The rows come from 5 hidden closed curves, with some noise, and rows from the same curve form a group. Each curve winds through 8 dimensions. The rows are also pushed far along 5 directions, which tell nothing about the answers.
(in the rows, 128 means zero)
Some rows, each with its group after it:
[190 113  69 168  79 209 134 157 125 139  50 112  72  67 147 115  89  99
 107  99 102  94  98 145 150] => Mitiv
[115 123 109 138 109 144 159 114 147 165 150 138  95 174  80  78  91 155
  94 107 126 132  94 123 110] => Rifod
[121 102 137  63 142 122  86 130 113 213 151 122 134 138 154 122  86 146
 147 129 135 133  81  83 111] => toz
[165 166 105 180  89 154 123 135 136  91  94 118 144 110 157 128 171 121
  81  90 120  78 149 120 112] => rabu
[130 150 134 171  95 123 126  93 151  74 168 129 118 161 107 109 172 130
 129 104 145 144 145 120 141] => Mitiv
[116 102 123  92 138 166 134 132  92 215 106 134 125 119  98  97  57 166
 139 182  98 117  63 147 117] => toz
[135 126  89 172  92 153 209 125 135  81 117 154 104 137 154 107 128  92
 131 146 118 109 178  92 109] => toz
[135 112 102 114 131 172 106 154  95 171  65  96 144 109 124 113  73 141
 116 151  90  90  97 150 120] => rabu
[137 110  70 133  90 189 151 169 128 174  81 118 115 128 120  73  72 112
 110 133  80 117  85 137 110] => lupa
[ 58 110 163  63 127 118 106  97 138 127 176 111 147 170  89 112 110 152
 137 151 132 142 107 104 138] => Mitiv
[100 106 119 179 108 139 210 122 166  83 195 163  96 141  85  89 135 102
 157 161 150 189 146 183 159] => rabu
[106 136 148 103 176  93  77 131 120 193 128 122 129 136 112 149 108 167
 121 116 152 155  82 162 121] => Rifod
[123 100 108 173 109 126 200 128 171  68 179 141 123 160  87  87 140  95
 115 125 127 155 173 148 145] => rabu
[116  62  91 112 104 183 185 173 150 226 139 143 120 133 102  91  49 118
 162 197 104 132  72 136 119] => lupa
[156 149  95 164  69 190 126 139 146 160  99 123 103 124 122 113 103 138
  81 105 122 111 105 131 115] => Rifod
[177 160  93 161 109 172 146 132  86 153  80 156  99 101 150 117 108 115
 156 145 109 133 131 141 122] => lupa
[103  90 119 102 112 134 180 139 153 183 154 170 114 172  78 109  86 112
 150 185 107 172 107 110 137] => rabu
[111 108 129 168 137 128 218 104 134 117 161 158 109 144  78  78 122 112
 171 192 113 159 152 170 142] => lupa
[109  99 157 130 155  98 132 114 161 134 151 132  93 125  57 124 133 134
 107 119 143 162  85 177 180] => toz
[106 110 122  90 117 145 131 119 111 185 133 156 133 157 130 115  87 134
 167 190 117 142 108  86 124] => toz
[ 95  95 101 147 113 137 167 126 168 123 155 125  90 205  63 100  79 160
 109 136 147 142 112 117 115] => Rifod
[111  99 110 181 119 142 230 137 155 112 165 159 118 139 120  92 110 110
 160 210 133 159 157 152 114] => Rifod
[163 143 101 172 101 156  98 115 121 104  80 111 119 139 103 129 134 143
 112 105 118  98 122 132 142] => Rifod
[138 104  79 158  88 157 200 124 130 166 141 170 136 160 171  91 103 108
 153 190 124 101 153  52  89] => Rifod
[156 149 107 187 124 132 152 126 117  80  94 136 102  89 181 132 157  83
 130 112 131 121 177 136 133] => toz
[186 133 128 121 130 121 118 116 105 148 131 144 140 110 176 154 147 131
 136  96 134  78 153  69 112] => lupa
[186 150 116 177  97 194 117 144 127 112  76  99  89  69 126 148 106 137
 119 124 127 124 121 183 138] => Rifod
[ 76 117 147 114 149 100 127 137 144 163 148 157 147 154  78 136 128 124
 160 196 130 188 102 178 156] => toz
[144 135 101 152 128 153 139 132 100 111  66 122 117 101 134 108 117 113
  84 121  98  97 138 153 133] => toz
[137 117  86 140  82 181 150 146 138 182  93 159 132 147  94 118  89 123
 129 188 100 127 103 119 133] => toz
[152 111 120  98 118 166 114 152 130 247 106 147 110 110  95 133  70 152
 130 151 115 135  50 144 130] => rabu
[101 125 129 128 111 136 203 128 144  82 160 155 124 165  87 106 121 112
 159 189 105 174 161 130 123] => Mitiv
[122 168 155 113 125 102  83  95 132  71 158  97  95 162 117 138 139 160
 120  62 154 161 141 103 117] => lupa
[123  87 120 122 116 146 151 123 143 145 143 141 123 133  74 114 111 135
 134 149 125 120  90 139 154] => toz
[137 150 131 173 153 129 135 130 107 159 121 153  86  70 134 112 137 119
 164 137 140 177  86 225 153] => Mitiv
[121 144 154 128 160 104  98 115 106 147 150 111 139 112 160 129 144 150
 174 127 154 128 113 145 116] => toz
[117 145 138 124 157 104 127 156 134 150 129 149 129 135 101 154 130 137
 149 143 136 185 115 180 126] => Mitiv
[145 152  95 171 125 159 171 158  98 180  83 170 151  87 154 103 132 102
 137 189  94 121 121 182 115] => lupa
[128 157 147  81 133 125  32 148 126 101  92  69 141 129 119 169 127 161
 111  75 128 126 106 125 120] => Mitiv
[140 109 133  97 158 119 150 128  93 184 128 161 161 112 162 161 112 123
 189 194 123  94 148  93 110] => lupa
[166 137 119 108  76 184  57 146 138 137 103  71 122 120 115 127 102 156
 110  80 112 108  83 118 126] => Mitiv
[ 93  83 157 113 164  80 187 101 145 118 200 181 123 158  59 127 135 115
 168 183 141 194 149 156 177] => rabu
[131 134 166  98 151 116  75 110 134  98 135  73 113 124 104 163 122 177
 110  72 151 107 122 125 121] => lupa
[ 80  85 127  52 130 113 118 143 153 130 156  82 139 188 121 104  84 140
  98  95 116 114 112  52  94] => rabu
[123 135 119 116  78 151 176 121 145 114 148 167 140 176  95 100 131 130
 118 158 100 146 136  79 115] => lupa
[122 121 137 110 150  74 154 112 121  81 153 146 157 152 167 130 167  83
 138 123 119 124 209  62 121] => rabu
[152 108  90 154  93 172 203 128 117 133 102 156 131 134 113  71 109 102
 126 180  72  99 140 105 120] => lupa
[103 135 141 115 163 104  89 171 130 162 112 121 160 103 133 153 141 116
 130 135 133 161  98 200 140] => rabu
[146 131 129 131 149 117 118 153 129 132 132 105 134 100 150 122 130 119
 109  81 123 132 134 158 121] => rabu
[130 101 101 165 110 155 131 144 166 122 128 104  60 122  87  96  99 117
 105  81 140 163  85 185 163] => Mitiv
[128 111 149  80 121 101 110 124 152 133 185 113 184 175 136 142 139 162
 110 109 136  89 143  38  87] => Rifod
[143 183 145 145 146 102  92 122  86 144 102 158 176  90 227 186 181 113
 155 165 147 114 173 111 113] => Rifod
[121 103 101 153 120 134 234 116 124  99 140 184  96 126 143  93 125  75
 159 177 115 135 170 103 133] => Rifod
[117 112 119 153 135 137 138 145 136 157 134 112 116 133 125 111  89 141
 147 166 141 152 106 165 112] => Rifod
[106 103  75 145 120 152 202 152 112 139  86 168 133 119 143  97 108  80
 133 191 100 109 140 128 119] => Mitiv
[167 135 113 191 146 151 172 110  78 112  93 168 105  67 130 127 136  95
 174 195 116 147 166 207 172] => rabu
[130 101 122  83  94 134  88 128 172 131 136  88 118 189  71 129 101 148
  84  78 116 115 107  68 136] => rabu
[110 102 129 111 146 137 133 156 135 126 118 112 109 103  88 142 103 130
 139 126 131 141  98 188 146] => toz
[125 121 106  73 135 129 117 162  87 195 100 141 164 119 225 145  96 104
 158 158 112 103 135  54  79] => toz
[144 159 134 122  79 125 135 101 137  69 143 151 150 163 137 133 178 123
 109 119 117 118 171  44 122] => lupa
[ 99 166 153 141 156  95 124 109 115 113 130 158 113 124 126 156 151 128
 147 156 153 176 146 167 142] => Rifod
[131 123 110 193 156 125 148 139 129 143 106 149  89 104 119 137 119 118
 147 162 155 168 117 210 155] => Rifod
[130 117 132  93 151 159 140 157 105 230  90 146 118  94 101 133  60 160
 135 179 108 129  67 169 108] => toz
[110 116 102 123  90 188 126 161 167 129 112  80  88 137  87 115  67 161
  88  94 133 124  78 148 105] => lupa
[115 102 129  87 155 126  76 171 137 232 110 106 156 117 103 136  92 155
 115 127 120 122  44 165 128] => toz
[129 128 130 163 152  86 193  86 141  63 184 152  92 175  66  96 150 123
 130  86 135 154 182 141 137] => lupa
[173 131 131 163 144 139 168 114 101 128 118 172  81  49 154 142 137  91
 159 145 137 145 146 174 168] => Mitiv
[ 70 101 145  42 157 104  84 137 113 162 140  89 177 173 121 123  86 160
 131 147 116 117 106  93 101] => rabu
[178 157 117 121  90 161  42 130 108 158  95  93 160 112 185 145 140 142
 134  96 121  84 106  82 116] => Mitiv
[ 95 111 139  98 140 122 187 121 137  99 152 140 105 161  60 117  98 142
 122 140 116 147 143 127 118] => lupa
[104 170 172 134 156  65  80  78 131  60 168 108 104 147 132 139 190 162
 117  49 178 144 134 119 128] => Mitiv
[137  87  93 124  84 166 179 137 158  94 128 118 105 160 112 118  88 134
  93 116 126  87 138  56 106] => Rifod
[144  98  99 146 105 150 176 151 139 145 135 139 133 116 175 110 112  99
 141 159 122 110 143  96 111] => Rifod
[133 114 125 142 119 133 162 131 167 130 158 140 119 171  47 125 106 148
 103 134 131 162 138 156 136] => Mitiv
[104  95 113 122  82 147 146 133 193 146 174 124 116 202  54 104 101 150
 107 124 130 145  97 100 124] => toz
[147 153 159 120 140  69 155 114 126  56 180 155 164 139 175 151 205 102
 164 123 133 140 211  62 109] => Mitiv
[129 122 138 154 154 142 147 118 113 140 132 135  81  96  72 115  92 135
 160 164 129 191 113 234 170] => rabu
[131 122 135  79 117 124 148 115 115 128 156 134 120 155 167 126 108 142
 147 121 130 114 148  31  81] => Mitiv
[140 117 127 146 130 137 112 135 133 111  83 125  90  80 111 152 139 105
 114 110 130 129 103 167 180] => rabu
[177 147 133 155 135 104 136  86 111 100 150 130 136 142 153 116 165 135
 122  78 128  80 178  81 111] => lupa

New rows. What belongs after each?
[127 127 154 124 158  95 135  80  98 102 171 145 138 127 133 117 159 132
 148 123 139 124 154 126 149] => toz
[117 136 135  69 104 142  71 144 142 161 132 102 151 174  89 124 105 165
 101 107 106 148  80  97 112] => lupa
[ 78 114 140  79 112 147 124 115 142 122 159  85 127 175  77  84  77 165
 115 132 113 139 100 115 106] => Mitiv
[120 147 126 135 126 131 189 124 114 142 130 168 146 147 121 115 126 122
 140 186 100 135 163 120  98] => rabu
[ 88  94 148  48 141  83 122 132 148 158 165 149 162 183 108 150 123 120
 141 153 122 146 124  58 132] => rabu
[129  96  91 142 105 150 167 142 141 160  94 154 122 131 103 107 115  95
 116 161  97 116 106 125 148] => rabu
[135 115 113  98 120 128 154 145 128 142 115 133 136 144 140 119 109 114
 109 122  95 107 149  70  99] => rabu
[190 148  75 178  90 191 147 135 101 156  77 150  86 112 123 111  97 119
 143 128 103 126 127 151 127] => lupa
[171 178 146 150 130 109  65 116 107  62  86 125 137  80 164 192 207 116
 129  89 147 117 156 137 162] => Mitiv
[181 134 133 166 114 138 149 121 150  49 129 107 113 113  97 128 150 119
  89  84 115 122 180 149 151] => Mitiv
[202 169 124 175 117 147  82  98  98 123  86  90 125 106 149 118 143 151
  89  71 116  68 141 124 123] => rabu
[108 111 121  83 117 124 150 130 119 106 143 138 168 159 162 142 128 124
 160 153 126  83 164  39  93] => toz
[113 106 171 103 171  56 114  98 150  98 196 110 143 163  91 132 163 136
 133  91 147 140 149 119 150] => lupa
[120  68 111  91 130 133 201 137 133 191 162 164 151 169  83  96  79 125
 156 187  91 113 123  90 110] => lupa
[119 155 144 163 163  86  73 121 131  77 124  74 140 115 157 126 181 125
 112  66 152 115 137 165 134] => toz
[157 126 129  88 121 148  77 152 105 216 121 116 162 105 141 124 108 139
 168 139  96 118  81 126 124] => Rifod
[ 72 113 133 129 157  91 106 116 154 103 159  84  99 186  83 101 107 156
 117 101 155 167 101 152 126] => Rifod
[ 93 106 131 156 156  67 162  98 127 111 165 183 148 145 169 133 179  74
 153 165 157 139 184 111 160] => Mitiv
[147 124 113 110 102 152  96 136 147 140 136 113 100 160  83 147  94 152
 129  88 136 144 105 114 131] => lupa
[141 118 118 148 109 154 166 126 145  77 102 113  94 119 107 125 126 132
  93 107 124  84 137 111 120] => toz
[143 124 123 132 130 126 118 142 119 130 127 106 164 118 202 141 133 130
 147 154 137  99 153  89  96] => Rifod
[ 64 123 164  81 153  86  92 135 151  98 167 116 151 151 112 158 144 137
 138 129 156 172 125 137 140] => rabu
[144 140 142 128 159 108 123 116  87 184 131 148 154 117 151 119 128 133
 161 163 119 132 137 138 117] => rabu
[160 118  95 169  95 171 145 138 125 108 118 132 130  99 157 120 131 104
 135 130 131 107 145 135 141] => rabu
[130 148 132 117 108 112 118 125 153  91 156 120 139 198 101 142 141 163
 105  89 138 123 148  62  88] => Mitiv
[134 140 123 130 139 137  98 115 102 169 110 115 122 126 137 126 101 159
 110 116 135 106 105 131 117] => Mitiv
[ 84 129 156 109 152  69 136 103 138 130 157 152 170 172 123 128 164 131
 117 160 128 124 145  83 121] => toz
[ 81 128 151  34 148 135  41 156  92 206 102 101 156 104 150 142  92 154
 167 152 119 142  39 134 119] => Mitiv
[150 122 135 131 118 144 123 136 134 151 149 126 135 111 101 102 134 123
 159 137 106 148 107 171 147] => Rifod
[ 75 101 155  79 128 119 155 122 154 121 179 126 130 158 103 118 107 135
 150 178 131 161 117 105 120] => lupa
[100 132 159  78 180  83  62 122 102 156 137 108 107 110 157 155 118 132
 171 108 153 172  99 141 141] => Rifod
[103  90 141  83 106 139 160 141 169 131 185 120 158 183  54 104 104 154
 143 164 106 145 114 113 114] => Rifod
[106 114 109  80 111 121 155 132 114 127 158 154 163 174 172 124 116 106
 153 151 120 120 177  39  91] => toz
[116 133 164  75 158 100  83 162 121 176 130 157 138  93 123 177 140 116
 160 150 131 205  89 174 163] => lupa
[145 144 175 120 201  45  95 102  98 143 171 145 146 106 165 160 183 121
 173  96 157 145 157 144 140] => lupa
[124 126 104 142 102 154 154 115 152 134 126 122  94 182  66 103  88 174
  68 100 128 105 107 112 102] => Rifod
[101 104 142  96 143 117 115 135 144  99 137 111  82 117 109 139 109 118
 132  97 146 168 104 149 162] => Mitiv
[161 123  97 155 108 174 141 134 124 108  81 102 120 138  75 102  96 135
  87 123  89 101 141 156 135] => rabu
[119 106 152 102 135 128 158 107 136 116 168 136  81 120  96 126 103 133
 137 121 139 161 121 132 148] => Mitiv
[106  81  82 104 106 167 188 162 138 174 128 137 104 154 118  84  46 112
 137 169  99 140 111 104 105] => Mitiv
[ 98 115 129 115 136 145 200 119 129 152 160 143  97 171  58  86  63 161
 146 167 111 153 118 148  95] => lupa
[171  97  93 144  56 188 176 141 165 111 132 129 129 147  73  95 116 120
 103 122  90  90 125  99 134] => Rifod
[132 139 129 129  92 161 143 110 162  70 149 102  64 166  65 124  95 168
  91  65 141 141 127 115 114] => lupa
[114 123 133  96  87 145  98 124 152 133 173 103 135 179 102 108 115 158
 134 113 128 145 102  88 115] => Mitiv
[ 91 110 115  82 107 145 147 129 144 144 131 143  97 167  89 120  80 131
 110 127 119 144 105  92 120] => Rifod
[156 123 126 117 127 143 122 137 131 127  90 115  97 103 125 157 108 135
  89  92 121 103 120 114 127] => toz
[133 128 134 103 150 146  99 132  89 211 107 114 131  97 144 116  84 160
 139 145 119 114  73 150 108] => rabu
[128 151 126 125  95 125 130 122 137 133 146 145 165 143 191 132 156 115
 108 123 133  96 165  49  92] => Rifod
[169 157 138 184 150  95 139 116 114 104 123 169 146 102 145 167 187 100
 138 141 141 137 194 162 157] => Mitiv
[120 140 159 139 151 114  74 108 137 115 160  67 106 126 109 115 136 173
 132  69 158 131  90 169 128] => toz
[100 108 107 124 105 146 136 138 169 142 165  89 122 200  73  95  77 172
 108  92 139 115 103 120  88] => lupa
[139 140 134 122 135 104  94 117 126 127 149 141 117 142 122 159 143 127
 164 104 147 160 140 121 141] => lupa
[ 76 125 161  50 169  65 130 105 114 120 180 129 151 200 110 121 118 155
 148 122 125 144 150  68  86] => lupa
[166 129 112 152  94 183 104 129 138 173  85 115  78  90 104 123 100 157
  91  93 130  99  52 146 140] => rabu
[ 73  95 116  85 164 101 113 168 122 222 135 155 136 127 146 131  98 106
 171 166 139 174  67 152 135] => Mitiv
[124 130  95 159 146 128 119 144 101 129  64 130 130  89 175 133 141  91
 118 132 124 106 129 155 139] => Mitiv
[108  97 117  90 141 147  97 161 128 158 113  82 127 136  74 101  70 153
  87  91 109 128  73 179 129] => toz
[ 89  96 156  71 160  81  95 143 149 127 176  91 138 142 159 138 122 125
 139 105 151 150 119  98 121] => Rifod
[141 137 115 111 111 157 140 144 101 124  78 139 145  99 175 157 120 109
 132 164 106  91 155  86 111] => Rifod
[167 151 128 168 185  81 145 111  77 116 117 173 125  93 163 141 175  88
 172 120 128 132 186 164 147] => lupa
[178 150 112 127 116 159 106 146  96 160  82 130 152  81 196 176 130 133
 162 140 128  70 134  94  97] => toz
[ 93 101 171  52 183  77  52 133 123 210 136 111 154 117 134 159 120 150
 155 143 143 139  53 127 146] => toz
[157 182 142 193 138 124  97 132 125  84  88 114 124  68 140 136 193 120
  90  85 137 134 130 214 154] => lupa
[101  93  95 137 117 156 175 174 145 179 128 137 151 136 118  84  89 105
 150 199 101 147 102 162 114] => Rifod
[166 117  89 137 110 207 108 156 115 150  45  79  62  93  95 126  42 160
  98 107 110 104  67 164 126] => Rifod
[156 127 122 185 137 104  82  99 128  83 120 101 113 108 167 137 171  99
  95  64 158 108 169 135 174] => Mitiv
[108  96 121 135 130 129 143 145 166 155 164 122 119 162 107 126  89 150
 132 153 158 158 110 138 117] => Rifod
[151 158 119 143 120 132  96 142 119 117  80 111 160  98 187 160 156 125
  83 106 129  74 153 101 107] => Rifod
[141  89 100 119 117 162 179 139 140 136 120 131 102 153  55 113  71 141
 123 131 102 101 125 125 124] => lupa
[ 79 112 126 156 165  98 135 128 143 109 138 110  91 152  85  97 113 131
 130 126 147 178 106 193 148] => Rifod
[135 112 136  91 156 122 102 168 124 222 135 138 154 129 109 157  88 142
 144 157 121 160 107 163 129] => Mitiv
[157 147 148  89 161 110  53 125  93 170 111  83 147 115 148 134 120 165
 115  68 116  97 100 120 108] => lupa
[119 107 141  73 166 105  77 129 117 202 146 109 122 141 134 153  73 159
 125 109 151 141 103 108 120] => Mitiv
[121 133 168 148 165  98 140 114 147  90 168 120 104 109  83 144 156 146
 142 108 163 157 124 198 148] => toz
[184 147 124 184 107 145 137 132 140  85 108 159  84  80 102 150 174  94
 116  98 131 162 139 187 186] => lupa
[140 137 135  70 104 145 101 129 112 171 137 126 141 140 157 128 100 158
 125 122 115 116 105  55  85] => lupa
[146 143 108 185  92 170 182  96 116  95 141 147 104 137 103  90 125 135
 151 149 126 122 155 144 121] => toz
[117 139 155 140 170  77 101 118 120 120 129 141 147 120 113 145 172 119
 111 121 132 156 139 179 167] => toz
[144 128  99 187 112 146 144 135 141  93 106 110  94 117 110  79 140  98
 105  91 112 139 127 176 150] => lupa
[112 133 140 159 165  82 135 118 119 120 157 141 145 130 180 135 155 119
 178 174 159 155 162 133 120] => Rifod
[137 143 150 113 150  81  65 124 131 143 154 122 172 152 129 151 176 137
 132  92 136 138 128 129 139] => lupa
[125 108  88 142 124 151 137 168 118 153  82 118 155 114 165 107 112 100
 127 161 100  99 116 133 120] => Rifod
[140 130 121 155 118 127 135 128 142 138 146 143 139 156  79 108 145 126
 129 122 118 151 122 161 143] => lupa
[142 157 137 178 139 125 179  99 113 117 135 167  90 112 120 118 138 122
 140 150 133 167 159 167 135] => toz
